The rows of a group lie close to one hidden flat surface of 12 dimensions, which passes through zero. Surfaces can cross.
In the rows, 128 means zero.
Some rows, each with its group after it:
[125 141 153 101 109 157 153 117 157 161 123  87 142 147 148  73  88]
B
[113 104 131 138 133  79 135 131 119 160 110 166 135 147 137 118 131]
F
[ 98 129 137 163 177 121 160 129 110 118 147 100 169 131  94 142  90]
R
[116 163 131  88 130 110 106  91 160  92  73  93 102  90 105 134  91]
H
[163 117 123  99 104 117  99 203 165 141 140 180 102 121 130 145 100]
V
[141 157 125 149 170 117 105 141 107 144 135 110 151 134 113  99  96]
B
[125 114  89 120 121  99 111 123 102 115  69 108 117 136  97  85 104]
V
[115 138 123 120 131  96 107 138 163 104 112 116  93 129 109 137 102]
F
[141 156 145 154 148 183 156 115 128 139 185 168  95  74 154 126 135]
F
[105 121 163 145 112 132 116 143 143 129 139 152 113 116 137 103 160]
V
[197 127 162 149 114  94 115 100 139 122 157 133 186 169 125 133 155]
Q
[ 96 155 104 120 183  95  86 146 113 124 165 112  72 107 156  64 100]
R
[142 117 113 182 158 138 134 145 103 143 124 137  90 123 146 156 174]
Q
[167 124 116 108 150 115 106 123  68 143  68  91 181 114  95  92 106]
V
[ 83 149 129 135  87 123  93 179 144 140 140 106 114  94 148 103 146]
R
[ 98 158 101 142 153 160 164 105 145 137 141 140 129 120 170 102 159]
B
[126 104 113 125 108 133 169 107 138 134 134 134 124 148 176 117  99]
B
[124  95 132 127 137  88  61 137  37 127 125 135 148 110 158  43 136]
B
[157 185 104 143 142 134 133 146 157 145 160 172 161 100 113 122 135]
R
[126 159  99 138 159 171 125 144 155 138  76 160 120 158 119 165 142]
F
[108 127  79 125 119  86  77 137 108 133  90  85  88 177 171 113 111]
R
[113 111 141  82 103 112 128 194 156 159 173 171 128 123 103 152 152]
Q
[143 125 144 111 159 139  93  98 100 107  69 146 154 139  97 111 137]
F
[168 162 121  95 146 179  96 110 124 124  72 123 155 157 117 169 122]
H
[ 65 150 109 167  93 137 125 121  90 143 115 137 116 105 121 127 140]
R
[125 156 171 141 109 157 113 101 119 131 127 134 147 133 124 163 126]
H
[ 79 118 133 150 136 112 111 109 124  98 147 157 108 180 114 144 123]
F
[ 67 151  93 118 125 118 130 110  98 145 116 128 125 138  83 135  90]
Q
[120 118 152 164  89 129 164 126 123 139 174 131 163  90 140  92 172]
H
[165 149 159  98  74 166  92 145 119 188 103 140 163 169 110  83 109]
V
[185 159 127 148  81 110 118 111 152 137 135 137 156 129 159 130 141]
H
[107 131  87 125  87 122 128 110 120 121 134 151 132 128 146 100 136]
B
[126 135 165 145 101 148 153 133  95 174 118 110 214 108  95 154 166]
V
[123  82 176 121 110 146 175 156 140 149 109 116 115 109 110 154  77]
B
[145 125 129 169 114 131 101 144 113  92 168 178 167 129 135 171 133]
H
[ 86 100 135 112  91 144 159 109 125 121 123 136 100 111 123 146 105]
Q
[111 131 108 105 169 131 140 154 140 133 132 116 112 123 122 119 109]
H
[115 182 109 146 138 126 106 152 129 155 162 141 134 106 134  94 155]
B
[155 122 171 115 135 142 109 167 125 150 114 151 158  83 119 141 164]
V
[132 139 130  96 116 135 126 144 134 155 123 119 122 134 116 131  83]
V
[126 138 191 138 100  86  97 106 123 139 130 117 167 130 127 123 123]
H
[131 155 117 153 120 139 122 136 109 165 112  99 179 165 133 129 139]
R
[ 99 158 139 126 181 133 126 146 133 150 154 144  98 110 118 142 119]
H
[130 152 107 135 153 112  68 146  76 117 172 169 167  80 151  84 176]
B
[120 118 146  91 137 136 115 136 135 143  88 101 102 125 150 103 146]
B
[136 119 117 231 110  71 149 167 147 134 120  69 134 154 119 143 119]
Q
[167 169 137 106 106 177 147  57 119 150 126 121 129  97 141  53 124]
H
[114 162  88 154 135 148 137  96 110  93 174 134 178 120 116  84 120]
V
[153 136 114 127  92 143 121 117 137 134 139 139 129 137 184 152 146]
R
[ 92 184 126 111  88 136 100  66 159 109  77 151 138 124 108 128 154]
Q
[140 134 104 112 126 103 134 145 175 149 146 106 114 167 189 114  96]
B
[ 84 126 117  78 142  57 142 131 147 152 128 126 122 107 119  89  92]
F
[189 170  73  92 127 130 123 172 195 140 135 151 144 127 156 150 100]
H
[142 110 122 154 129  71  94 110 101  92 113 150 142 145  91  93 108]
R
[132 132 156 142 120  93 136 163 112 192 140 105 134  92 140  85  94]
V
[126 121  82  86 134 176 164  97 118 105  98 154 129  90 129 119 100]
B
[117 147 150 114 111 183 138 137 132 133 139 134 185  93 104 133 153]
F
[140 156 109 142 114 131 169  96 127 179 174 124  82 151 160 125  87]
V
[119 141 165 112 209 124 128 155 145 108 164 110 147  81 137 174 122]
V
[142 146 142 181 117 153  87  85 116  65 150  58 112 126 197 145 146]
R
[111 101 183 185 124 147 113 163 149  51 175 147 144  98 133 183 115]
F
[180 110 130  97 132 116 134 173 153 143 116 126 160 113 148 179 127]
V
[150 124 122  98 202 129  68 110  66 102  93 153 121 136  98 124 180]
Q
[161 128 155 115  82 138 109 115 136 125  89 109 122 121 113  91 102]
F
[114 125  83 114 138 139 128 152 122 158  94 156  78 148 134 185 163]
Q
[124 164 174 131 153 173 108 154 130 169 138 180 140 152 119 223 148]
H
[ 55 172 102 136 153 118 131 133 124 169 129 163 132 159  92 115 147]
F
[140  83 177 107  92 107 138 177 173 112 188 133 197 123 145 157 124]
Q
[148  96 112  85 179 221 160 122 151  83  88 152 141 152 169 199 112]
F
[134  78 168 153 129 127  89 110  76  75  88 106 167 123 144  74 137]
Q
[144  62 181  84  67 126 104 122 119  70  78 124 215 120  88 112 128]
R
[121 108 143  94 127 115 160 146 154 145 147 118 138  98 137  93 125]
H
[118 128 108  91 156  71 105 163 151  95 150 201 112  63  88  82  97]
R
[116 129 104 150 122 129 141 134 127 141 110 133 153 139 133 128 143]
B
[ 96 121 121 168 149 138 134 132 107 118 153 133  89 101 176 114 116]
Q
[113 158 113 152 162 182 126 135 126 146  88 169 121 156 123 128 123]
F
[132 111 124 181 101  66 145 153 130 156 136 140 185 188  99 131 100]
R
[141  92 137  79 147 181 158 175 170 109 125 130 111  75 153 169 147]
Q

New rows, each followed by its group:
[172 117  79  89 204 123 115 171 105 138  83  75 125 158  95 128 102]
Q
[ 86 151 126 154  44 141 122 143 172 118 151  88  72 161 101 128  87]
F
[132 113 104 163  63 101 141 138  98 155 137 141 150 139 115 101 112]
V
[147 115 172 137 103 161 160 102 135 148 132  86 102 155 131 111 122]
R
[124 118 151 106 137 132 120 118 121 119 138 137  94 145 115 170 104]
V
[105 118 144 151 145  83  80 175  85 132 157 125 156 128 106  62 121]
Q
[ 67 112 201 148 104 146 125 167 112 149 159 170 156 114  95 170 133]
H
[179 126 122 129 146 127 110 163 157 107 113 123 228 128 158 136 185]
V
[184 167 129 103 142  89  90 150 146 182 125 179 126 130 127 109 129]
H
[ 93 125 121 176 109 138 157  82  99 142  91 122 139 164 113  81 131]
B
[109 106 138 185 125  89 177 115 113 151 138 110 112  96 162 129 169]
V
[ 79 151 139 110 127 153 106 131 144 101 115 131 145  76 139  90 122]
Q
[ 69 120 134 169 132  98 120 153 101 164 114  87  69 149  99 103 142]
R
[157 159 127 153  86  88 142  98 172 149 132 114 104 124 162 142 153]
H
[101 123 133 143 130 109 149 141 161 129 147 118  96  97 167  86 126]
V
[ 90 138 114 154 112 109 129 133 125 122 160  99  63 110 119  98  90]
F
[111 154 159 112  90 138  93  78 108 113 149 113 133 149  81  79 122]
F
[165 148  88 125 166 149 116  91  76 149 109 162  65 122 114  49 146]
H
[102 186 100 165 105 106 145 103 144 168 119 144  72 134  62 139 146]
Q
[107 130 102 124 115 122 132 129 116 155 105 120  94 146 114 123 110]
Q
[ 93  92 154 144 127 128 148 137 120 130 150 149 131 101 179 123 170]
B
[ 85 104 107  58 104 150 133 110  78 165  87 140 144 142 153  99  93]
R
[150  86 169 132 123 115 149 135 123 141 163 128 170 167 145 138 129]
R
[125  86 114 157  71  94 136  89 114  87 119 135 170 188 122 144 131]
B
[126 133 127 112 146 169 132 126 122 137  57  81 136 148 100 165 163]
R
[129 122 142 165 168 106 146  94 161 111 143  96 119 200 177 146 148]
B
[135 116 176 150 132 127 139 107 131 137 140 114 147 135 176 128 175]
V
[102 136 147 137 140 154 153 113 145 130 153 139 108 103 146 131 163]
B
[117 145 114 102 140 160 105 108  94 123  98 103 148 127 148 119 127]
R
[141 110  71  94 197 111  78 132  93  69  80 168  53  78 115 195 187]
B
[175  90  83 100  88 131 163  95 131 118 102 117 105 121 149  58 140]
H
[114 201 115 196 163 106  84 157 125 135 142 105 115  99  79  69 141]
R
[170 142 136 149 170  83 108 134 126 128 196 156 134 142 124 133 153]
Q
[136 119 162 109 134 104 135 130 141 147 164 143 120 122 150 114 114]
H
[139 128 124 142 156 119 124 140 140 109 114 100 137 124 122 132 125]
Q
[ 99 156 171 112 126 128 116 129 164  95 186  94 177 113 117 103 119]
B
[134 137 159 136 132 151 106 125 121 108  99 111 135  93  73 104 164]
R
[155 157 146 129  98 129 135 120 145 126 229 105 158 126 151 141 149]
F
[158 142  74 130 161  55 157 124 145 135 114  68 107 189  44 166  63]
Q
[110 159 121  77 173 162 142  62 170  70 147  95 127 130 148 103 109]
B
[150 151 119 141 153 138 148 129 175 120 126 120  69  98 133 134 144]
Q
[106 171 133 144 163 145 135 110 149  97 147 115 153 112  84 141 133]
B
[160 160 180 147 127 175 148 118 183  81 144 106 146  63  68 116 130]
R
[135 126 147 141 158 113 107 142 125 116 159 125 114 121 136 127 158]
R
[ 97 125 115 134 163 150  98  98 107  43 125 146 150 142  71 190 166]
V
[164 162  94 137 197 132 130 156 134 157 150 142 128 122 185 134 130]
B
[ 88 117 109 170  74  93 132 179 107 158 122 144 159 118  92 113  94]
B
[103 105 109 115 145 117 129 160 135 101 157 122 121 137 134 116  62]
H
[104 140 126 133  91 168 168 141 161 148 135  91 149 140 140 142 122]
H
[177 157 138 116 158 164  98 134 101 134 179 188 131 119 111 149 118]
V
[133 128 175 142  80 162 143 106 113 142 151 114 198 121 139 101 137]
H
[ 85 133 124 150 119 129 148 139 126 145 130 119 119 120 120 143 122]
R
[ 60 101 149  88 148 156 161 140 116 152 134 113  76 105 125 121 119]
R
[138 122 128 117 158 145  98 128 107  73 112 142 180 126  83 189 157]
V
[ 87  66 155 170  71 115 176 110 113 101 143 153 132 129 101 157 109]
B
[129 132 121 131  89 142 114 148 140 138  98 110 131 140 148 160 170]
R
[ 70 124 133 130 131 153 160 101 143  89 112 109 133  80 119 111 163]
V
[127 107 118 137  65 106 165 230 211 162 128 157 133  50 168 106 161]
V
[137 141 130 113  85 162 136 118 110 136 116 142 153 101  76 104  91]
B
[181 127 136 132  88 166 157  62 100 145  78  89 181 170 122 118 102]
Q
[118 125 112  72 122 125 132 127 132 160 150 170  77 140 120 142 125]
Q
[137 113 151 167 137 109 161  72 100 153 139 107  96 155 172 159 161]
V
[142 128 129 156 111 148 165  96 116 181 144 151  76 148 169  98 119]
B
[ 94 155 119 154 123  56  98 143 127 140 125 121 107 118  69 131 171]
F
[131 125 155 138  95 126  93 150 110 140 145 151 158 110 123 131 188]
B
[110 124 141 154 112 109 135 161 141 151 129 111 137 139 125 131 125]
B
[191 139 122 110 129 138 121 130 105 148 150 136 170 145 131 138  90]
V
[128  68 199 169  91 121 155 125 146  92 165 115 115 120 122 163 155]
R
[149 138 157 102 115 178  85 120 105 103 125 179 153 142 121 170  76]
H
[130 114  91 112 105 126 138  90 108 127  98 121  85 143 123  89  96]
V
[138 124 115 164 153  97 119 120 117  95 137 101 200 146 153 102 155]
V
[144 136  81 135 132 158 163 135  93 198  84 120  95 101 139 102 154]
F
[157 137 131  74 103 140 121 121 152 167  74 170  82 128 113 146 130]
H
